There are 5 ways to turn a row about zero (a turn may also mirror it). The second row of each pair is the first, turned, with some noise. The first 50 pairs use one turn. New pairs use 3 turns, one after the other, and a turn may come again.
In the rows, 128 means zero.
Known pairs, each followed by its turns in order:
[153  90 128 112 113 133 101  80 122]
[146 126 101 102 143 110  92 174 129]
(1)

[168 149 135 151 179 144 116 174 169]
[ 87  99  73 107 125 130 136  83 109]
(2)

[105 108  84 155 152  91 131 151 175]
[100  57 142 141 107 102 140 101 112]
(1)

[126 178 123 116  83  79 145 170 146]
[152  93 137  44 117 112 132 143 137]
(3)

[172 140 147 122 171 131 165 112  98]
[132 172 108 132 100 168 118 101  89]
(2)

[104 160  86 171 130 109 129 104  93]
[115 164 182  94 109 140  82 134 130]
(4)

[155 176 164 119 117  79 142 175 173]
[ 59 163 165 109 146 125 134  89 109]
(1)

[130 116 164  90 177 149 143 167  82]
[123 152  99 123 138 151 186 124 191]
(1)

[ 81 145 121 109  93  89 120 120 152]
[155  70 129 100 118 143 143 105 139]
(3)

[120 111 109 125 134  92 164 140 102]
[122 163 157 126 162 151 116 119 133]
(2)

[ 89 163 177 160 123 100  81 123 176]
[183 124 123 170 143 162  81 178 100]
(4)

[109 139 135 145 123  92 164 129 139]
[146 137 133 111 161 107  93 118 123]
(4)

[161 168  99 123  82 165 116  99 159]
[ 99 203  92 133 127 163 156 134 114]
(4)

[146 143 177 157 171  86 110  97 154]
[ 59  91 110 157 157 137 124 129 105]
(0)

[174  98 108  78 160 177  86 141 168]
[154 112  98  30 118 106 154 121 134]
(1)

[127  93 101  85 155 141  78 153 106]
[143 144 140  73 137 166 173  97 120]
(0)

[106 168 115 136 145 100 119  79 160]
[119 119 183 130 100 103  89 135 139]
(1)

[173 108 129 176 105 117  87 126 174]
[153 169 198 132  96 145 114 116 142]
(3)

[170  79 103 154 125 121 129 168 153]
[102 169 171 126  64 117 130 140 143]
(3)

[169 127 115 166 107 130 132 145 173]
[144 168 158 110  83 131 108 139 129]
(3)

[109 161  87 165 108  86 135 117 107]
[130 160 166  88 135 137  88 137 107]
(4)

[115 118  80 112 168  95  84  77 155]
[105 111 148 129 125  79  51 142  91]
(2)

[128 114  96 146  98 177 137  95 118]
[109 139 160 158  81 118 141 138 160]
(2)

[124 117  84 162 109 166  96 105  90]
[ 85 141 132  94  60 156 115 138 116]
(4)

[ 82  94 178 169 173  82 121 132 170]
[149  68 132 174 152 129  52 135 132]
(4)

[107 140 141 114 145 119 150 144 132]
[120 161 120 141 132 136 135 147 132]
(0)

[ 87 105  91 161 163 103 165 109 161]
[147 125 104 131 185  97 142 177  88]
(0)

[172 176  88 172  89 162 126  97  87]
[158 132 146 145 154 135  54 199 157]
(3)

[116 111 167 141 142  84  78 153  84]
[ 81 132 163 123 175 147 155 100 162]
(0)

[147 120 107  97  77  80 137 142 115]
[130 170 142 146 186 112 146 156 127]
(2)

[ 95 128 115 129 121 122  79 149 177]
[113  74 123 111 149  83 121 141 146]
(2)

[151 124  97 101 173 101 142 104 126]
[108 161 127 134 133 133  69 113  95]
(2)

[138 157 106 168  78 147 128 158 137]
[155 140 149 155 114  85  98  91 123]
(0)

[169 163  79 107 164 120 172 135 147]
[139 149 128 118 124 156  79 158  73]
(0)

[158  80 154 168  88 179  85 155 103]
[112 109 178 106  84  82 160  73 148]
(0)

[124 161 178 110 152 103 179 151 175]
[ 78 141 177 111 162 129 135  76 162]
(1)

[ 81  89 136  78  88 172 109 110 115]
[143  93  91 185 131  98 140  80 163]
(3)

[161 161 149 102  98 120 162  78 110]
[125 121 101  96 165 138  58 110 140]
(3)

[131  96  79 123  86 149 128  99 124]
[108 150 162 175 109 103 129 160 148]
(2)

[ 89 147 102 146 111 148 118 106 164]
[128 148 109 106 130 184 101 136 135]
(4)

[123 100 122 176 138 174 155 136 150]
[166  97 105 133 125 140 105  72 129]
(1)

[114 142 175 139 122  97 102  91 151]
[168 135 130 178 132 142  93 136 105]
(4)

[116 138 141  85 106 143  78 157 153]
[140 164 132  98 135  84 168 128 106]
(1)

[138  78 157 166 126 174 114 179 135]
[131 174 162 167 103  61 142 123 116]
(3)

[ 77 141 171 176  91 146  87 158  80]
[109 157 139 144 144  76 145  74 202]
(0)

[ 85 160 122 113 137  95 127 131 162]
[166 128 147 119 173 161 111 133 133]
(4)

[159 130  91 110 154 150 106 124 115]
[132 127 124  77 117 147 116 106 100]
(0)

[130 138 159 166 155  96  81 119  82]
[ 97 171  94 159  81 117 111 145 146]
(1)

[140 166  80  80 111 168 103 122 133]
[168 140  81 128 132 145 131 158 185]
(3)

[ 80 170 143 165 167  89 168 116 100]
[169 143 164  56 125 153 100  87 129]
(2)

New pairs. What belongs after each?
[ 96 174 106  83 168  98 112 138 110]
[142 128 157 121 149 123 151 141 207]
(4) (0) (2)

[173 143 153 121 112 103 102 116 178]
[148 194 149 126 106 126 145 121 164]
(2) (2) (1)

[ 86 164  93 116 155 156 132 149 100]
[118 191 150 127 151 147 146  86 118]
(4) (3) (4)

[152 131 133 154 159  98 173  95 136]
[148 153 127 101 117  86 184 128 107]
(2) (4) (2)

[ 87  89  80  88 115 157  81 163 108]
[ 73 114 174 152 129 105 138 181 184]
(1) (4) (1)

[143 143 128  78  83  90 164 151 138]
[ 72 133 118  91 119 110 176  98 113]
(3) (1) (3)

[137  96 169  91 120 131 137 152 111]
[139 126 122 134 115 114 110  68 124]
(1) (1) (3)

[153 140 132 105 143 104 105 160 159]
[128 135 121  75 136 138  91 151 146]
(1) (4) (1)

[160 108 123 147 107 152  87 107 152]
[131 145  98 153 111 114 168 141  91]
(1) (3) (0)

[154 157 101 155 107 154 137 132  91]
[103 158  79 128 116 122 101 122 108]
(2) (4) (2)

[149 161  96 168 135 160 171  89 113]
[150 164 112  80 100 175 140  90 138]
(4) (4) (1)

[124  78 147 151 161 148 105 169 169]
[ 58 133 103  86  94 116 134 112 125]
(2) (0) (3)

[100 111 148  78  85 117 155 127 124]
[173 139 158  79 116 108 139 125 157]
(1) (3) (4)

[134 105  87 153 140 166 107 145  82]
[ 96 128 128 148 143 123 111  67  86]
(4) (3) (4)

[103 159  98 159 158 135 114 141 112]
[107 134 142 166 117 109 106 174 128]
(1) (2) (0)

[ 77 145 116 167 173 136 133 103 150]
[122 111 117 150 141 168 127 109 203]
(0) (3) (2)

[115 140 134  98 178 169 135 128 114]
[117 149 122 108 181 146 163 146 146]
(3) (0) (3)

[105 178 109 173 100 168 106  85 118]
[121 120 152 155 170 199 177 121 124]
(1) (2) (1)

[131 137 126 168  95 147 110 174  89]
[199 156 120 133 137 146 115 139 138]
(3) (3) (2)

[146 103 112  99 144 143 127 122 161]
[140 130 134 151 172 136 146 109 110]
(0) (3) (0)

[ 94 108 163 174 167 117 105  95 170]
[168 102 104 180  72 134 158 125 122]
(1) (3) (2)

[175 171 122  79 146 160 100 133 161]
[107 162 166 101 134 147 162  89 177]
(1) (1) (1)

[155 138 137 145 126 117 120 170 175]
[132 145 107 103 136  85 100  97 138]
(0) (2) (3)

[168 162 177 155 175 119 144 141 108]
[102 145 125 122 141 176  69  90 143]
(3) (3) (2)

[113 157 100 123 100 176  80 146 106]
[161 122 151  85 121 183 156 158 135]
(3) (0) (2)

[ 89 118 124 166 171 178 139  80  95]
[101 145 197 161  96 116 157 103  96]
(4) (0) (2)

[107  89 126 112 135 139  87 129 121]
[142 164  97 142 123 131 127 157 111]
(3) (3) (1)

[156 151 161 162 152  89 164 142 172]
[139 144  85  85 146  97 164  86 108]
(2) (3) (0)

[114 154 162 166 127 150 137 173 146]
[163 169 121 117 145 116 177 159 107]
(1) (2) (2)

[ 80 132 125 120 112 120 143  91 127]
[107 118 156 107 123  97 101 158 126]
(2) (4) (4)

[162 131 144 154 126 158 170 106 145]
[164 118 136 148 105  93  97 140 106]
(1) (4) (3)

[104 157 126 157  96  97 167 172  80]
[166 188  73 133 103 161 119 129 110]
(0) (3) (2)

[171 158 126 157 130 172 142 117  80]
[143 148 119  81 192 150 130 110 120]
(0) (1) (2)

[ 92 166  94 178 100 127 158 126 131]
[108 157  91 151 122 113  97  70 127]
(4) (3) (2)

[173  91 122  93 139 107 115 152 107]
[138 148 150 119 150  96  86 112  84]
(3) (0) (0)

[ 90  84  84 132 157 125  84 147 115]
[145 142 115 131 115 149  69  80  82]
(3) (2) (3)

[178 105 138 160 142 156 126 164 139]
[ 96 144 138  74  98 141 148 128 148]
(2) (0) (3)

[ 88  77 132 111 158 142 162 131 157]
[157 125 133 133 146  67 140  81 141]
(2) (4) (0)

[126 105 134  84 167  81 122  91 128]
[153  91 128 117  79 128 121 168  88]
(0) (1) (0)

[119 106 108 167 119 172 113 163 137]
[118 123 167 134 149 170 122 132 177]
(3) (2) (1)

[139 165 119 119 127 123  88 104 156]
[101 114 105 135 115 137 100 173 132]
(0) (3) (4)

[129 177 127 176 109 133 128 158 150]
[169 148 103 140 166 161 128 158 119]
(0) (2) (2)

[154 157 105 148 157 105 116 136 173]
[145 109 146 160 117 120 164 178 122]
(2) (2) (4)

[176 124 156 168 163 179 130 163 159]
[100 148  95 165 144 116 202 111 152]
(4) (4) (3)

[100  90 141 138 103 146  79 177 108]
[ 91 115 111 161  67 161 150 118 143]
(2) (4) (3)

[ 92  90 168  87 123 169 158 150 110]
[ 74 136 148  77 137 150 173 117  85]
(3) (0) (0)

[ 92  81 128  77 157  85 161 174  84]
[111 190 157 104 142  91 111 187 172]
(2) (3) (4)

[124 164  95  80 148 167  94 113 124]
[117 128  96 173 130 110  94  80 166]
(3) (1) (3)

[ 89  94 158  96  93  88 137 112  95]
[123  98 123 151 156  99  83 143 184]
(4) (4) (0)

[162 154  95 131  81 153 162 106  97]
[119 126  92  66 121 179 110 118 134]
(2) (2) (3)

[ 86 178  97 117 169 162 157 151 155]
[165 136 127 161 124 198 131 152  89]
(4) (0) (1)

[139 168 128 112 176 172 124 153  81]
[108 182 113 154  99  85 155 144  95]
(2) (0) (2)

[139 155 137 125 171 171 140  77  95]
[142 125 117  84 194  93 125 153 113]
(2) (2) (4)

[168 134 148 163 113 178 173 119 164]
[134 168 174 178 164 116 158 128 125]
(2) (1) (3)

[ 83 144 161 146  82 137 120 104  86]
[109 108 138 100 158 192 121 113  98]
(3) (1) (4)

[ 77 111 161 137 168  95 175 122 157]
[130 102 119 178 101 119  63 107  99]
(0) (1) (3)

[108 161 154 123 175 167 140 148 177]
[165 157 137 131 172 123 173  99 182]
(3) (0) (3)

